The same things were measured in two ways. Each way mixes the same 8 hidden numbers, adds some noise and spreads widely along 6 directions of its own, which tell nothing about the thing.
In the rows, 128 means zero.
Some things both ways: the first way, then the second way.
[141 127 113 117 133 117 118 136 125 136 124 104 148 104 119 123 131 113
  97 125 130 148 130 109  99]
[102 195 210 106 153 181 148  58 140 163 135 182 161  85  86  82 173  44
 135]

[105 105  90 144 127 133  77 157 161 163 110 105 120 166 116 148 104 162
 120  98 109 163 153  48 122]
[187  97 102 191 101 165 157 104  42 134 155  79 110 155  77  64 124 127
 137]

[ 90  44 163 145 138 101 150  98  92 162 171 123 117 196  96 150 153  96
 121  75 123 147 129 174 204]
[ 61 120 152  82 169 117  98  70 224 148 117 140 137 163 147 116 152  90
 180]

[ 92 175 134 138 100 131 130  97 101 105 201 154 153 134 144 115 132 167
  84 130 115 153 160 127 117]
[122  95 115 135 147 138  93 128 106 127 103 113  81 128 141 116 151 119
 187]

[ 78 101 109  82 143 105 156  68 112 135 123  79 135  89  87 126 141 103
 161 143 115 155 125 128 141]
[ 76 161 178  81 139 167 157  69 233 132 105 176 115 158 147 191 128 105
 132]

[162 102 100 100 126 132 115 159 154 175 107 148  85  76 147 115 116 101
 167 116 130 100  93 120 140]
[ 85 113 133  90 134 120  86  94 207 150 155  59 148 132 146  94 149 111
 178]

[117 120 126  79 147 108 160 113 132 104  74 146 144 116 108 130 117 132
 189 126 101 125  96 105 121]
[194 109 119 193 122 159 163  95  64 120 110 153  76 159  69 134 131 127
 172]

[ 35 177 112 112  78 143 107  73 128 160 161 117 128 104 139  97 141 154
  68 161 120 147 169 121 158]
[136 143 108 185  95 169 144 143  83 153 138 131 136 119 120 100 109 103
 150]

[119 112 135 119 136 111 144 113 132 120 159 122 150 157 135 152 150 116
 150 140 121 160 160 164 120]
[ 96 118 114 115 137 112  93 152 207 152 115 135 149 116 130  96 140  72
 142]

[ 97 145 120 132 104 106 113 150 120 160 111 118 136 132 136 108 126 146
 124 108 113 111 149  77 145]
[101 127 217 190 117 207 134 107 155 168 180  67 157  81 136  22 148  54
 104]

[119 236 130 129  57 125 138  99 120 110 142 139 166  76 161  65 129 152
  58 167 106 137 163 119 119]
[171 121 127 185 108 185 126 194  54 107 116 139  96  64 135  83 118 110
 152]

[180  84 156 148 111  83 144 152 130 141 115 131 137 142 143 134 167  63
 149 117 119 124 126 188 156]
[116 153 169 109 117 151 117  83 140 129 120 102 134 116 124 106 150 135
 138]

[134 112 149 182  97 145  93 161 148 107  72 137  77 180 116 158 123 143
 147 121 126 106 117 109 153]
[136  97  95 173  73 168 176 139  95 135 134 109 101 171 126 139 104 157
 102]

[137  70 124 108 175 121 143 128 137 114 164 158 137 176 120 170 117 131
 162  90 118 159 119 144 117]
[160 117 179 167 172 137 116  91 166 133 106 158 113 120  76  79 158  52
 169]

[131 100 162  95 159 107 177 107  90 119 162 159 143 128 120 122 137 100
 126  97 129 122 102 177 153]
[115  99 129 184 180 124  96 157 125 169 133 161 133 104 129  33 155  17
 186]

[146 124 125 134 124 118 124 140 116 102 184 158 170 189 149 176 127 126
  91 113 128 159 149 177  87]
[108 176 179 145 118 196 159 114 138 166 156 112 125  69 137 146 152  84
 131]

[124 140 138 104 134 125 135 117 140 104  66 124 138 107 108 125 133 139
 173 157 108 148 109  99  84]
[128 104 117 151 122 168 124 153 145 119 100 162 107 125 122 115 112  98
 135]

[123  91 117 117 137 161  98 149 151 165 177 164  84 137 159 151 132 135
 148 122 146 136 122 149 117]
[132 131 172 182 102 175 126 127 165 138 139 109 151 105 121  65 121  86
 124]

[103 113 112  88 138 115 147  84 114 150 106  81 134 104  79 119 115 112
 115 130 114 160 123 121 128]
[116 162 172 118 161 125 122 132 185 129  94 237 158  96 122  79 140  44
 166]

[101 136 158  95 104 120 166  98 104 122 107 163 119 118 130 118 141 110
 146 149 119 101 104 185 165]
[125 126 114  83  83 116 127 193 205  75  68 180  96  94 179 190 107 168
 178]

[185 159  95 120 115 121 130 140 147 102 132 128 153  96 149 130 108 123
 121 146 116 153 139 133  71]
[167 172 186 119 131 158 160  65 105 110 104 161 100 105  81 156 163 138
 155]

[125 169 158 152  63  99 157 113  91 122 134 120 142 143 139 101 136 100
  53 125 123  92 155 173 198]
[137  79 140 138 113  99 114 143 111  87  91 105  73 125 162 147 165 196
 169]

[112 121  86 138 114 141 118 118 130 150 188 125 111 192 125 174  71 169
 117 109 120 170 174 141 114]
[163 155 174 210 111 141 157 133 130 136 147 151 155 102 122  74 123  87
 154]

[168 101 157 148 154 126 114 164 140  98 189 178 147 157 164 152 165 115
 122 105 139 147 128 154 102]
[108 118 122 103 125 192 133 129 144 148 137  96  98 104 121 118 132  85
 122]

[115 150 161 161  80 117 153  95  90 109 152 133 118 140 128 106 135 116
  84 121 120 105 146 163 197]
[130 130 199 157 134 167 150 100 133 115 100 172  99 120 134 126 149 112
 146]

[137 131 100  50 179 131 134 124 133 113 114 113 146  56 123 132 134 101
 148 158 147 135  97 121  57]
[104 127 130 168 157 141 125 111 113 194 143 145 146 123  96  85 171  45
 138]

Other things, the second way, with their names:
K_990: [178 105 149 185 109 145 150 127  53 114 122 123 103 121  99  59 154 129
 125]
K_804: [100 174  94 126 108 165 147 160 155 160 144 189 168 112 149 115  89  67
 159]
K_782: [201 103 110 230  99 153 167 179  55 118 131 172 123 111  94  52 105  97
 160]
K_852: [117 125  94  77 118 163 133 138 170 136 131 101  98 113 127 151 122 113
 148]
K_927: [125 179 160 159 101 191 152 149 122 155 159 138 161  65 122  88 124  77
 119]
K_315: [ 88 117 113 137 137 169 144 151 169 184 187 105 149 112 145  89 124  44
 133]
K_267: [ 85 169 124  18 139 121 110 100 197 131 109 124 132 127 159 129 143 117
 139]
K_988: [145 145 140 119  89 134 147 126 160 117  98 130 117 122 117 138 130 143
 118]
K_572: [136 188 195 132 169 120 126  93 123 148 123 188 159  81 115  46 175  44
 174]
K_347: [134 150 155 124 146 154 114 123 130 123 117 144 110  85 138 118 145  99
 190]
K_480: [ 57 139 158 115 143  96  83 119 189 164 121 119 166 116 182  87 167  92
 161]
K_769: [147 140 126 166 106 155 148 155 117 123 122 162 123 106 133 130 113 115
 154]
K_14: [128 149  92 159 107 102 150 114  75 147  99 182 129 155 118 155 144 146
 164]
K_144: [159 145 158 178  99 178 174 139 107 112 110 178 127 130 121  64 100  99
 107]
K_310: [155 131 126 131 101 135 176 143  99 112  96 163  86 124 116 159 146 149
 118]
K_74: [155 118 117 162 124 163 175 108  96 166 158 128 115 126  67 110 152  80
 126]
K_630: [135 118 108 143 101 166 139 141 129 147 132  92 109 118 110 129 130 110
 118]
K_217: [163 125 105 147 108  96 163 166 127 115 104 190 123 120 122 124 131 124
 165]
K_400: [104  54  74 167 127 103 114 169 130 178 159  96 125 128 114  98 162  89
 162]
K_273: [113 154 133 130 132 124 133 116 103 177 136 126 136  99 111 100 180  82
 131]
K_154: [154 123 200 135 126 148 122  75 147  83  85 133 104 140 109  86 146 146
 143]
K_227: [135 127  63  99 113 132 157 144  63 147 117 162 113 135 109 100 139 114
 133]
K_825: [141 160 161 154 111 120 137  86  91 136  90 149 128 133  98 109 166 138
 114]
K_441: [162 169 196 146 113 133 122 114  96  88  63 194 113  74 102 113 164 141
 166]
K_773: [126  89 211 145 178 129 128  67 203 112 110 137  99 161 127 105 166  95
 159]
K_921: [134 178 128 122 111 162 143 120 123 155 120 159 135  95  96 112 141  82
 131]
K_933: [126 166 131 116 100 133 145 117 151 120  91 184 134 127 121 164 125 135
 149]
K_84: [128 162 184 132 133 158 139  81 140 125 115 164 123 119 120 136 144 115
 163]
K_396: [131 118 174 117 120 166 127 163 192 118 126 120 115  50 118  91 146  77
 133]
K_916: [116 149 165 129 133 131 105  93 155 130 103 150 143 127 123  79 143 101
 162]
K_297: [105 105 177 152 133 131  99  69  96 148 112  54  96 134 119 126 201 154
 116]
K_235: [ 83  59 185 143 170 118  50 164 228 117  93  94 105  99 184  81 166  88
 156]
K_262: [129 104 140 143 149 124 103 108 104 109 101 147  97 132 137  99 156 129
 204]
K_404: [ 68 162 102  52 136 132 114 137 187 164 116 122 122 115 178 147 138  91
 142]
K_61: [ 89 151 145  93 111  90 101 129 193 132  78 137 149 123 150 134 156 138
 105]
K_248: [158 131 160 164  99 130 149 136  56 104 104 130 118 109 131  76 156 162
 107]
K_584: [141  71  93  94  61 128 144 164 168  79  82  99  67 140 135 168 121 203
 122]
K_224: [127 145 141 146 142 134 104 150 134 174 157 110 157  48 106  53 164  44
 169]
K_474: [122 142 142  92 113 162 137  93 171 129  97 131 103 127 100 137 140 115
 128]
K_288: [103 139  85  88 108  98 132 120 111 152 113 121 114 136 138 145 161 144
 147]
K_27: [163 153 107 127 127 133 159  99  82 125 104 184 117 150  86 106 138 115
 148]
K_122: [183 122  91 134 111 150 196 126  52 120 108 193  76 130  65 137 146 120
 147]
K_570: [131 174 120 136 119 147 125 142 127 152 142 150 159  85 129  96 124  75
 184]
K_977: [116  95 102 160 154 161 135 119 124 174 150 145 122 140  91  68 139  38
 169]
K_598: [121 149 153 162 121 161 131  98  85 166 155 108 164 110  98  52 152  88
 114]
K_337: [160 161 135  77 122  93 134  87  88 106  89 134 107 128 113  95 176 157
 143]
K_62: [105  98 129 170  92 181 163 171 177 127 151 126 112 128 180 150  90 124
 149]
K_44: [106 106 169 177 100 199 153 152 185 139 142 112 112 102 149 140 110 101
 127]
K_624: [175 111 115 139  92 110 125 172 107  73  67 161  85 118 140 116 124 169
 169]
K_282: [157 127 142 175 107 166 153 170 118 126 138 146 113  73 124 117 128 101
 158]
K_596: [155 165 114 143 146  97 151 107  76 144 121 217 147 133 109  64 149  79
 203]
K_803: [128 149 133 136 139 178 140 112 146 154 161 116 133 116 128 104 114  74
 164]
K_491: [ 92 100 119 103 129 156  97 127 181 142 140  92 132 128 137  73 124  87
 145]
K_124: [128 152 175 113 118 110 143  89 159 134 103 143 149 130 106  85 167 117
 107]
K_865: [129  85 113 140  97 103 139 175 132 117  95 153 105 119 129 129 154 142
 132]
K_69: [148 214 166  99 127 187 208 100 141 142 131 230 126  77  83 163 138  60
 144]
K_23: [139 103 100 136 149  93 117 158 144 147 108 140 108 113 115 110 163  83
 160]
K_600: [136  84 109 187 122  96  78 168  76 133  87 101 118 126 136  55 160 127
 124]
K_589: [180 115 126 216  97 174 189 137  76 136 136 136  83 129 106 135 117 116
 140]
K_138: [134 164 149 115  97 152 132 151 144 112  87 147 112  82 135 145 139 133
 122]
K_851: [136 139 148 180 121 159 139 122 114 141 130 149 130 120 118  99 130  97
 153]
K_563: [ 97 153 167 135 180 135 127  67 144 187 138 145 140 130 104 106 184  43
 144]
K_158: [104  87 140 187 151 159 130  83  72 171 156  94 109 151 121  94 169 104
 156]
K_32: [177 156 170 136 122 135 183  89 114 107 103 160  81 128 109 154 159 136
 150]
K_279: [102 125 160 146 126 170 113 143 128 136 102 110 110 115 154  91 142 104
  77]
K_460: [126  95 126 178 125 162 126 143 140 132 139 141 129 137 138  77 106  90
 172]
K_332: [ 92 129 168 144 135 132 108  87 125 164 121  92 124 123 131  98 178 109
 134]
K_176: [122  91 122 156 111 130 120 125 141 141 130 119 129 128 100 103 147 114
 171]
K_541: [108 132 166 124 115 139 121  73 185 148 131  67 128 139 119 123 158 132
 126]
K_831: [160 106 131 132 147  95 150  89 116 121 115 145 100 168 108 107 166 125
 154]
K_689: [156 145 134 174  91 139 149 196 166 121 120 162 147  81 129 117 109 102
 123]
K_721: [ 91 126 136 163 139 161  90 150 168 144 120 119 133 127 181 107 107  87
 157]
K_814: [ 94 133 148 160  98 179 101 114 135 157 144  78 164 116 130  60 123 101
 114]
K_67: [ 89 162 105 145 102 166 148 161 128 182 155 132 140  90 156 160 122  94
 149]
K_938: [131 132 143 128 154 104  75 114 135 108  80 152 114 132 148  93 145 120
 201]
K_139: [138 137 158 166 123 128 127 131 118 141 128 134 144 101 121  57 153  89
 148]
K_103: [139 192  61 131  94 137 178 148  75 170 142 183 150 117 119 147 115 104
 158]
K_205: [130 146 153 136 128 163 147  87 138 140 146 134 135 123 110 112 133  99
 163]
K_60: [107 109 126 141 116  90  91 145 139 116  96 133 125 137 176 106 141 156
 190]
K_515: [ 86 165 131 131 150 118 115  97 110 170 108 201 154 127 121 108 163  79
 185]
K_319: [129 161  49 156 104 160 190 155  96 197 174 163 138 130 109 155 106  73
 158]
K_221: [121  80 138 137 128 128 119 148 195 126 109  91  91 138 146 112 140 109
 120]
K_109: [167  98 126 195 111 155 146  80  84 140 135  80  99 171  79 118 138 140
 130]
K_81: [131  94  65 171 106 101 118 210 119 132 108 155 131 136 160  88 109 113
 147]
K_86: [124 136  89  99  79 126 169 135 109 123 100 182 117 128 109 168 135 159
 151]
K_191: [107 175 152 101 130 153 155 144 202 147 117 197 153  88 121 124 131  54
 116]
K_87: [111 110 101 103  98 179 186 175 199 127 164 142  97  98 150 199 102 112
 166]
K_779: [157 126 154 229  97 185 146 150  47 156 144  94 120  86 113  56 144  94
 109]
K_635: [149 113 220 108 114 191 125  92 182  48  84 117  79 119 139 108 124 161
 142]
K_93: [151  97 127 157 102 128 159 147 145 121 114 131  95 122 113 157 146 140
 145]
K_725: [121 105  86 126 115 152 104 143 116 133 110 101 101 133 126 111 124 123
 144]
K_811: [ 92 114 155  94 128 117 138 102 232 127 130 151 141 135 136 133 144 110
 174]
K_706: [105  93 167 141 141  91  77 114 125 127  89 105 107 113 142 110 194 146
 171]
K_903: [137 153 177 199 115 163 154  82 136 141 134 133 131 152 127 144 117 124
 149]
K_29: [110 123 184  80 149  94 102  96 182 109  89 124 106 108 141 143 192 145
 166]
K_923: [138 176 165 150 122 177 162 101  98 131 100 199 130 116 107  85 133  81
 127]
K_78: [ 78 124 103 106 129 170 121 103 167 163 155 118 131 146 144 131 113  96
 196]
K_292: [104  93 124 133 123 190 124 101 153 138 124 106  98 153 120 104 117  97
 149]
K_366: [136 154 179 144 118 107 108 143 155  98  87 157 135  96 162 101 144 135
 171]
K_433: [173  95 111 203 111 169 180 124  36 148 160 105  84 128  92 103 142 117
 157]
K_495: [128 133 110 140 137 106 112 150 113 127  95 193 120 119 144  91 136  98
 206]
K_850: [ 70 176 178  39 139 111  95  68 200 123  62 158 129 126 146 168 178 143
 137]
K_105: [149 108 131 150  91 143 135 145 164 108 115 113 104 114 119 156 122 149
 153]
K_43: [147 121 113 149 102 182 166 161 160 114 125 167 102 122 137 138  87 102
 171]
K_41: [149 115 152 156 110 143 115 118  92 135 135  66 120 103 109  68 160 132
 136]
K_975: [151 139 129 184 117 168 157 166 112 132 146 173 141 101 126  89 106  78
 149]
K_508: [101  93 127 102 139 159  99 123 146 112  96 135  78 122 139 148 143 130
 185]
K_512: [106 111 118 142 140 171 165 119 125 177 154 134 114 131 106  96 146  52
 114]
K_752: [146 142 165 151 143 138 156  87 160 148 151 127 138 132 102  91 147  78
 144]
K_393: [127 135 133 147 120 161 117 122 115 164 157  86 146  95 108  54 145  80
 132]

Some of these things the first way, each followed by its name:
[102 142 133  93 123 134 157  86  90 130 157 154 114  92 124 110 115 130
 128 130 130 124 107 153 133]
K_495
[ 70 103 112 114 103 135 116  93 136 170  63 109  97 139  79 136 116 133
 116 129 106 153 107 110 159]
K_804
[102 157 132 170  68 129 116 106 130  96 107 132 122 189 119 159 116 169
 134 153 102 152 161 133 123]
K_933
[147  87 137  56 183 146 151 137 134 138 144 171 117 100 145 144 139  93
 169 134 155 128  73 181  85]
K_44
[114 175 112 108 112 114 147 116 131 101  78 118 176 174  99 132  70 189
 117 129  89 163 157  78  91]
K_87
[121 130 110  99 141 124 130 132 131 128 112 143 159 167 116 157  96 148
 103 120 115 161 128 121  85]
K_282
[149  52 124 140 175 115  88 176 126 111  84 111 136 181  86 210 141 104
 165 104 134 156  94 104  57]
K_279
[100 124 138 134 146 155  95 153 136 120 178 154 115 171 154 162 142 158
 137 126 153 131 151 120 107]
K_584
[131 136 127 117 110 123 128 109 111 114 156 124 116  72 147 124 168  80
 139 165 145 115 125 178 126]
K_850
[123 122  92 127 128 127 107 136 129 141 173  85 113 111 141 142 130 117
 143 132 143 126 164 114 128]
K_124
[ 50 114  85  95 122 123  97 114 154 161  79  87 132 126 105 137 130 138
 125 135 107 144 141  68 145]
K_109
[120 158  90 110  91 118 123 130 161 108  24 102 136 156 104 158  85 158
 165 165  92 149 145  97  87]
K_689
[ 95 115 140 115 121 141 130 113 108 143 166 163  98 131 139 127 138 118
 114 114 141 108 113 162 167]
K_624
[149  95 124 173 109  84 120 151 107 130 140 107 138 164 126 147 138  97
 125  85 116 113 150 129 169]
K_337
[127 120 142 174  97 112 116 130 115  98 158 115 136 192 135 174 158 116
 121 135 129 141 171 168 133]
K_825
[107 125 112 132 113 105 120 115 122 116 127  69 153 153 116 170 151 114
 147 165 125 165 177 148  91]
K_61
[132  39 159  85 207 139 128 148 129 152 154 180 105 122 127 151 166 100
 192  92 145 138  63 147 109]
K_292
[156  64 162 153 125 117 135 140 122 158 173 150  92 136 147 126 164  71
 133  89 137 105 111 186 206]
K_154
[155  77  74 116 158 141 105 152 156 146 151 123  95 141 119 173  77 128
 141  89 131 144 123 107 116]
K_752
[144 144 142 135  96 156 133 112 125 135 230 178  69  65 190  95 152 106
 130 146 154 100 130 198 167]
K_916
[ 88  54 145 106 144 101 145  98 107 178 130  92 110 117  97 119 166  67
 130 101 130 123 112 152 210]
K_144
[119 151 106 106 101 124 135 103 128 133  97 114 122  88 117 114 110 125
 125 148 110 136 124 124 122]
K_84
[187 121  87 110 153 149 107 164 159 127 114 128 105 100 129 144  81 137
 142 118 138 140 105  88  70]
K_315
[145 168 134 157 105 113 119 133 121  87 100  95 146 118 122 112 134 137
 121 140 114 131 152  85 114]
K_227
[102 127 121  93 104  97 158  95 122 161 129 131 156 125 128 115 137 112
 119 136 101 157 138 167 141]
K_570
[105 133  95  99 126  98 128 123 112 138  98  88 159 125 101 139 114 110
 104 121 121 128 134 102 117]
K_29
[158  74 141 141 131 113 105 187 148 145  75 153 126 174 128 161 142 103
 147  89 120 117  98 121 132]
K_393
[133 113 128 103 133 134 143 116 142 107 128 156 125 142 131 155 123 114
 129 136 126 140 112 172 127]
K_319
[ 62 119  91  65 152 120 105 115 117 159  79  65 148  85  94 138 150 100
 119 155 138 142 120  84  92]
K_600
[ 94 155 112 127  79 147 113 113 101 142 144 134  74  83 141 109 119 122
 107 144 145  81 119 137 169]
K_480
[129 130 142 156  82 127  95 158 150 150  65 136  99 131 142 127 154 129
 169 150 115 124 124 114 127]
K_814
[208  87 127 145 157 115 151 153 116  72 195 162 132 178 143 191  97 111
 162  88 135 134 127 182 100]
K_32
[ 83 160 116 134 129 114 123 107 116 100 167  89 171 150 118 128 127 165
  97 124 118 159 187  72 119]
K_512
[127 161 122 115 116 136 115 149 126 118 145 150 135 111 162 130 136 129
 117 142 140 116 133 126  98]
K_779
[144 149 104 164 107 143 106 119 139 103 178 116 112 131 137 138 107 159
 122 130 124 163 168 109 112]
K_27
[134  57 106 134 126 148 109 128 143 146 132 145  71 177 109 193 100 115
 144 107 130 147 100 170 136]
K_903
[156 115 127 151 109 137  88 187 144 143 130 167 105 144 166 143 133 111
 105 104 143  94 116 129 142]
K_41
[166 132 121 201  61 134  97 136 142 121 191 139  81 107 170 112 143 100
  89 117 130 112 156 155 201]
K_267
[152 164 131  94 111 130 156 119 150 117 153 154 133  90 178 111 135 119
 152 171 128 131 145 181 113]
K_105
[ 74 132 162  88 110 103 148 109 112 143  10 106 129 108  93 104 160  87
 125 155 120  83  91 124 182]
K_86
[ 97 102  98 106 159 124 117 138 129 114 115 122 131 161 108 176 107 156
 184 105 121 135 131  72 101]
K_221
[107 149 148  95 116  98 158 114  86 124 107 120 165 110 127 116 150  95
 118 143 129 103 124 157 127]
K_706
[135 141 112 130 122 113 119 142 125 138 121  95 144 120 123 121 120 121
 101 116 128 125 150  95 131]
K_990
[102 169 131 122 120 138 120 142 138  99 100 130 144 172 127 146 110 168
 101 139 128 122 148  94 105]
K_400
[164 176 101 137  78 151  92 153 164 130  96 143 104  93 159 116 107 134
 100 157 126 121 124 118 103]
K_927
[138 116 129 117 117 118 135 122 129 182 149 133 106  59 147  72 145  94
 130 110 123 117 114 127 182]
K_635
[153  72  87  82 177 158  95 158 140 153 127 176 105 121 110 175  87 120
 111  93 141 153  55 124  57]
K_347
[168  96 144  87 160 106 148 158 152 111 110 156 147 105 155 140 170  75
 190 141 129 121 100 170 103]
K_630
[149  98 144 107 139  94 161 132 108 144 149 134 139 136 136 136 144  81
 144 107 135 113 126 181 153]
K_139
[ 98  67  93  82 167 122 112 123 126 140 107 103 125 117  86 161 130  84
 101 105 137 127  90 113 143]
K_563
[ 84 126 122 124  91 112 142  83  98 144 148 130 125 130 113 119 125 136
 122 121 100 149 135 139 155]
K_938
[ 76 194  84 173  43 190  73 122 147 109  88 139  53 159 118 139  46 208
  65 130 120  95 143  56 179]
K_217
[146 129 141 152  89 129 129 138 141 122 201 167  94 119 197 123 166  95
 147 135 140  85 155 198 190]
K_541
[198 145 112  92 160 130 136 157 126  90 179 143 147  78 174 143 133  96
 146 153 158 122 122 168  50]
K_273
[ 95 140 145 121  96 101 147 101 106 117 125 128 178 181 117 155 145 121
  94 147 108 161 154 178 116]
K_67
